The same things were measured in two ways. Each way mixes the same 9 hidden numbers, adds some noise and spreads widely along 5 directions of its own, which tell nothing about the thing.
Some things both ways: the first way, then the second way.
[ 20  -9 -27   7  -6  24 -24 -46   5   4  11   0  -2   8   5  -1  14   3
  -9   6  15  -1  19  13  13]
[ 11  12 -16   6   4  -1 -14  -8  -7 -36 -52 -15 -20  -6   9 -43 -12]

[  3  11 -15  11 -18  14 -35 -51 -14   1  -8 -26   0  24  -4   8   6  -7
  13  23 -37  14 -10  -7 -25]
[ 42  22 -24 -37 -28  11  45 -23  -9  17 -11  34 -11 -62  42   6  38]

[-22 -32   8  -6   4  14  32  -9 -12   5   9 -21  10   1  12   9  12   1
 -10   8  -6  41   2  14 -18]
[ 14 -23  12 -10  42   5  45   3  14 -20  30  39 -48  -8  -8   0 -35]

[ 15  25  21  -3 -45  25 -13 -25  -1   6   3  24   8   4  20  40  13   5
  23  26   8  27  -5   2 -12]
[  8  16 -18 -23  11  26 -39 -24 -13 -28  21  26  -4  18  47  53  -7]

[-15 -28 -47  22  16  40  -8 -50 -29  -1  -1 -24   1  21  18 -15  -3  33
   9 -24  -2  -3   1  -2  10]
[ 20  -2   7 -34  12   3  58   5  42  27  61  19 -63 -28  -2 -33  -6]

[11 -1 -4  0  0 15 13 -2  7 11  9 23 -2 11 30 27 15 17 19  9 25 19 -5 16
 -1]
[  4  -3  -5  -9  34  18 -16   0   5  -7  41  11 -29  16  40  -6 -22]

[ 26 -12 -14  -7  -5   9   0   9  17   4   3  11   2  -2  23   7  20   2
 -13  -7   5  25   5   6  14]
[  8 -22 -20  27  14 -15 -12 -10 -22  24 -65  12  -6   4  22 -10 -11]

[-20 -27   6   3  -6  24  12  -2 -12   0   2   3  21   6   9   9   1   4
   3   5  -5  26  21  31 -10]
[ -9 -45 -12 -18  17   9  -5 -22 -11  -2  20  39 -20  13  26  36  -1]

[-26 -13 -11  20  -6  25 -24 -21  -4  -1  -3  13  24 -12  12  16   8   6
  18  -9  -3  30   1   6  -4]
[ 49  38   9 -22 -20 -33  19  20 -24   7  16  23   9  11  37  39  19]

[ 11  -8   9 -39 -28  12 -17  -9 -19 -15   2 -43  -1  37  24 -15   8   3
   1  25 -29  19   1   1 -10]
[ 23  24   2 -19  29   2  29   7   1   6 -24   2 -13 -12  14 -35 -22]

[ -7 -23 -36  -1 -11  26 -19   2  11  15  -1   5   5  34  36  -3   9  12
  19 -12  -3  22   8  23  18]
[ 21 -13 -22  26  -4  -8 -26  -6 -37  22 -48   6  10   8  47 -22  28]

[ 13   6  39   5   1  25  -3 -18 -30   8   1  -8  12  -4 -20   8 -23  15
 -13  12 -16  -9  35  11  -7]
[  5  16   2 -34  -2 -62   1  -8  15  11  29   1 -18   0  -4  30 -40]

[-39 -30 -31 -16  24 -17   3   7 -17  10  -4 -18  12  19  22 -25   9  -5
  30 -25 -42  23 -34 -10  10]
[ -6 -17  28   7   6  -4  50   4   9  37  13 -10 -37   7  -8 -51  -6]

[ 18 -11  -3  -9  17 -19  -9 -12  -4  17  22 -11   9   4 -11   4  13 -10
   6  39  17  -5  -8  18 -16]
[ -2 -20 -16 -16   8  40 -17  -2  -5  22  19  17 -10 -34  31  33 -15]

[ 19  37  32  12  14 -12  25 -14 -13 -31  -5  34  -4 -35  11  49  13   7
  19  10  -3  26 -41 -25 -39]
[-25 -46 -11 -42  40  27 -34  -8 -33 -44 -34 -19 -17  31  18   7  -5]

[ 32  11  26 -15   1   0  41  -6 -26   7   8  -1  -6 -18  15   9   0  20
 -11 -27 -13  19 -35 -37   5]
[ 48  25   0 -11  25  28   3  44   4  32  -4  31  22  -1   3 -17  -4]

[-15 -31   0 -28 -23  19  11  27  -1  -9  -3  -9  14  22  40  -2  13   4
   2  -1 -18  45   8  17   1]
[ 10 -38 -27   5  28  16 -61 -10 -33 -12   0  12 -19  37  53  22  18]

[ -4  -9  -7  11  12  30 -55 -27  -3  18  21  -3   8  39   0 -18 -23  22
  29  17  24 -34  49  59  14]
[-40 -14  16  -6  -9   4  43 -22  28  25  28  12 -19 -12  -4 -33 -33]

[ 17  25  55   9  -8   9 -29 -17 -32 -26   4 -31   2 -11 -21 -11 -44  11
  -8 -13 -53   8   1  -3 -33]
[-17  -4   8 -16 -41  25  51 -10  -1 -50 -31  15  -4 -25 -26 -42   9]

[ 13   9  23   3  30 -18 -23   2  13  20  14  -9  -8  12 -15  -4 -15  -8
   5  13 -21   2  10  31 -16]
[-20 -36  -4  20 -18  -2  26 -52  15  33  28  17 -55 -28   9  -5  -7]

[ 12 -11 -22  21  -5  -6  32 -25 -36  -6   0   2  12 -15  -8   2  -9   1
   2 -33 -30  16 -45 -21 -18]
[  3  -3  -8 -24 -13   9  19 -20   5  24  17  21 -10 -25  17   6   6]

[  1 -27 -47  33 -25  25   6 -14  -7   8  20  26  18   5  26  12  -5  23
  32 -33  31  27 -35  21  -6]
[-25 -27 -11  25  -5  29 -45 -15 -28 -28 -11  12  12  10  31  14 -10]

[ -2  -2  -6   5 -23  26   5 -36 -27 -11  -5 -15   0  22  13   6  -3   9
  12   1 -30  19 -11  -1 -21]
[-14  -8  -1 -21  20 -11  21 -31   2 -38 -22  -9 -39  -3  -2 -38 -27]

Other things, the second way, with their names:
Q_732: [ 52  24   5   7  28  -4  24  23 -14  16 -26  37  12  -1  14  -3 -13]
Q_3: [ 10 -20  -4  -6  29 -58  20 -33 -14  12  -3  22 -36   6  28  23 -24]
Q_503: [ 47  47  22 -39  29 -34  57  28  30 -26  50   9 -52  19  -1 -46 -17]
Q_806: [ -2  33  28  -5  12 -13  -1  24   8 -19  17 -10   9  30 -14 -21 -46]
Q_330: [ 46  12  -2 -12  20 -23  22   8 -11  60   8  30   2 -10  37  12   2]
Q_38: [ 26 -15 -16   1  29 -37 -51  18 -18  14   7  -5 -17   4  30  32 -23]
Q_567: [ 56  61   1 -30   1 -42  17  45   1  25   0  -6   0 -17  31 -14 -14]
Q_451: [ 14 -26 -13 -11  14 -11 -50  28 -16  -7   2 -10 -23   9  13  35 -16]
Q_565: [-16 -27   4  41  13 -19 -53   2  -4   2 -12 -24 -15  35 -20 -14 -38]
Q_98: [ 58 -11  26  -9  13  -8  86  53  21  50  28  44 -38 -10 -30 -29  13]
Q_489: [ 45  38 -10  -7  28 -28 -10   6 -22  19   3  -7 -11   6  73  -6  -5]
Q_116: [ 35  -1 -12  -4  29 -23 -29  11  -9  56  23  -1 -25   9  51  17  -5]
Q_380: [-11 -56  -7 -15  39  40  -3 -34   0  33   9   7 -49  22   9  -1   9]
Q_686: [ 15  -4  -2  17 -33  -9  -8   4   2 -44   8  -2 -40  -4 -10 -19   9]
Q_989: [-26  -3 -18  41 -16  20 -29 -34  -8  21 -39   7  20  -9  27 -28 -17]
Q_791: [  8  28   9   5   7  -2 -16  24 -22 -36  -9   1  31  12  23 -14 -25]
Q_373: [-16 -52  13  22  -1  -9   5  11 -17 -49  -7  10 -39  21 -16   4 -18]
Q_56: [-20 -11  -7 -36   0  20 -39   2   8  -3  50 -14 -15  16  24   3  -5]
Q_126: [ 17  -9  21  32  18  15 -26  51 -18 -11  13  22  21  33  -5  13 -24]
Q_131: [ 17  18   3 -28   8  -2  -4  33  -3 -36  16  -8  -2  -2  16 -32  -8]
Q_820: [-29 -28  -3  31 -24 -16  -2 -43  -2  31 -15   8  -4 -21  -5   2 -23]
Q_900: [-18 -23  13 -24  -1  -4   8  -2  16 -19  48 -17 -66  20  -6  -5 -12]
Q_672: [ 35  34  18 -33  -4 -39  35  22  -8  -6  15  17   5   0   5  19 -12]
Q_361: [ -7 -30  -8  -8  -8  -8  14 -45  14 -21  36  25 -55 -34  -8  25 -16]
Q_719: [ -1 -33  -5   7   7  14 -26   5 -21  -4 -27  16   4  21  -3  18  -3]
Q_118: [ 30 -36 -18   7  16  -8 -35 -24 -37  -4 -13  12 -43  10  23  69  12]
Q_299: [-24  39  21 -39   2 -41  10  -3  29   7  61 -26 -22  29  18 -22 -46]
Q_712: [ 38 -11  -8 -23  27 -10   6   7 -23 -12 -16  27 -15   0  12  26   3]
Q_755: [ 17  32  10 -18   1   2   5  14  22 -32  49   5 -30  16   1 -17 -17]
Q_362: [ 43  27   2  11 -12 -12  24  -8 -15   3  -3  21  -6  -9  25 -11  19]
Q_240: [ 13 -19 -11   3  -2 -17 -38  15 -37  41 -45 -17   4  27  30  10  20]
Q_941: [ 51  45   6 -21  -9 -66   3  44  -6  64   6   5  29   8  28   6  -3]
Q_680: [ 13   5  -7  37  12  17 -56 -20 -34 -30 -35  -9   1  47  24  -8   9]
Q_243: [ 64  24  -9   3  -3  37  11  27 -11 -28 -30  22  -4 -25   0 -31  28]
Q_464: [-27 -40 -11   7   3 -24 -32 -50 -19 -30 -12 -28 -46  10  12   5 -12]
Q_940: [ -2   9  -4  -3  17 -18 -36 -20 -21 -38   0 -18 -10  30  31 -13 -11]
Q_92: [-17 -23   0   0 -21   4  23 -45   6  25  11  -4 -46 -26   5   0   0]
Q_425: [ 12  13 -12   7  36   2 -46 -15 -12  14 -11 -18  -3  19  36 -19 -17]
Q_474: [-18  35   3 -58   1  -5  19 -24  38 -25  67 -16 -47 -21  17 -11 -42]
Q_248: [-38 -37  18  -3  14  28  24  -1   0 -10 -13 -13 -20  12 -11 -59 -16]
Q_879: [ 23  16  19   8  18 -26  16   4 -20 -26  -5 -17 -18  14  14 -40  -6]
Q_603: [ 47  18   6  19  -9   9  18  37   9 -26  23  37 -34   1   1   0  -5]
Q_138: [-17  12  13 -11  35 -12 -20 -12  32  -1  62 -30 -52  14   3 -12 -65]
Q_147: [ -2 -34   5  18  18  -4  24 -38  -4 -17  26  39 -50  14  12  14 -10]
Q_639: [ -6   5  -8 -20  -1   4  -1  -6 -20 -10 -32   0  20  -6  28 -19  -2]
Q_699: [ 38 -17 -21 -28  30  29 -50  28 -18  23   9  -8 -33  11  36  36  13]
Q_858: [ 21  15  -4 -12 -34 -16  16  29  -7  70   2  41  47 -27  25  31   0]

Some of these things the first way, each followed by its name:
[ 20 -25 -11   8  13   1  47  16 -13   2   6   3   7 -17  15  18   8  18
 -15 -19   4  33 -31  -9 -15]	Q_38
[-43 -13  -8  -5 -20  36 -38 -19 -13   1   5 -38   2  61  40 -12 -10  23
  50   8 -22  29  -1  27 -16]	Q_879
[-11  26  54   6   6  19 -19 -15 -13  13  -3  -1   8  -5  -4  30  -9  11
  16  24 -18  16  15   2 -20]	Q_672
[  1 -29 -10  -7  13   8   6   6 -16   1   2 -15  18 -14  10   2  15  11
 -12  -2   2  19  -5 -10   1]	Q_451
[ 26  15   4   7  20   0 -25   9   4 -23   1  19  -2 -22  22   6   1  20
   7 -23   3  10 -13 -11   5]	Q_240
[ -6   7  24 -19  12   2 -19 -37  -2  27   8 -32  -7   9  -5  -2  12 -12
  -5  22 -24  16   7  -8   1]	Q_243
[  8  14  -1  10  -1  17  -6  11 -13  49 -13  21  15   2  15  34   0  27
  29  -8  -9  14 -22 -25  10]	Q_858
[ 17  11  14   0  -5  10   5   5 -26  -4  -5  22  11   2   7  11 -14  19
  19  -7 -15  -4  -2   0   1]	Q_299
[ 15 -16  -3  12   2  -8   2  -1 -14  20  19  -9  10   6 -18 -19 -28  -1
   1 -20 -20   2 -11  23  -9]	Q_820
[ -7  -4  30  -5   7  -1  29 -12 -12  -4  -1  -8   8 -21  -2  23  13 -11
 -15  13 -23  39  -5  -7 -28]	Q_712
[  4 -25 -43  19 -24  19  16 -27 -30 -11   1   8  19   6  11   2  -2  10
  15 -22  -6  15 -27   2 -11]	Q_639
[ -1 -10  -5 -27 -14   7   3 -10 -28  18   7 -23   5  39  22  -7   1  14
  28  12 -14   4 -20   0   2]	Q_138
[-27 -48 -25   8  -2  21  18 -12   4   4   3   4  20  10   6   9  18 -14
  -8  15   2  31  32  45 -10]	Q_3
[-11   7   5 -16 -33  15 -20 -17   8  17  11   8   1  26  32   3   8  -2
  36  -4 -11  32 -10  10  10]	Q_680
[ -9 -37 -44  33  -4  41  13 -38 -38 -11   8  -7  16   7  16  -5 -13  38
  11 -31  13   7 -12  10  -5]	Q_131
[ 10   5  38  -8   4  -1  19  -1 -22   9  16  10  11 -17  -4   4 -14   8
   4  -9  -4   6  -7   2  -1]	Q_806
[ 15  26  57 -39 -10 -12 -13  -6 -31  14  -7 -34   4  31 -20   5  -7 -16
   9  65 -55  -7  12   0 -29]	Q_474
[-28 -33  -4 -36   8  -7  19  20 -16  57   2 -14  20  22  14 -15  10  -8
  14  -8 -31  19  -7  -5  31]	Q_565
[-38 -33 -15  14  -7  20  15 -12   6  12   8   8  15   6  19  10   9  -6
  12 -12  -4  48   2  32  -8]	Q_147
[-15 -19 -17  24   9  31 -23 -28 -10  15   3 -15  10  -2   3 -10 -10  17
  -4 -33 -12  15  11   3  11]	Q_686
[ -9  15  31 -16 -20   1  25   8 -11  19 -10   8   3  22  17  25   0  -3
  29  13 -43  37 -21  -2 -21]	Q_940
[ -7  -2  25  26  43 -16  38  25  10  10   1  34  13 -60   3  41   9  -1
  -8 -29  -3  54 -29 -12 -19]	Q_373
[-34 -24 -36  12 -31  52 -51 -43  -8   9   8 -30   7  52  31 -17  -9  20
  35  -7 -10  22  11  30   3]	Q_362
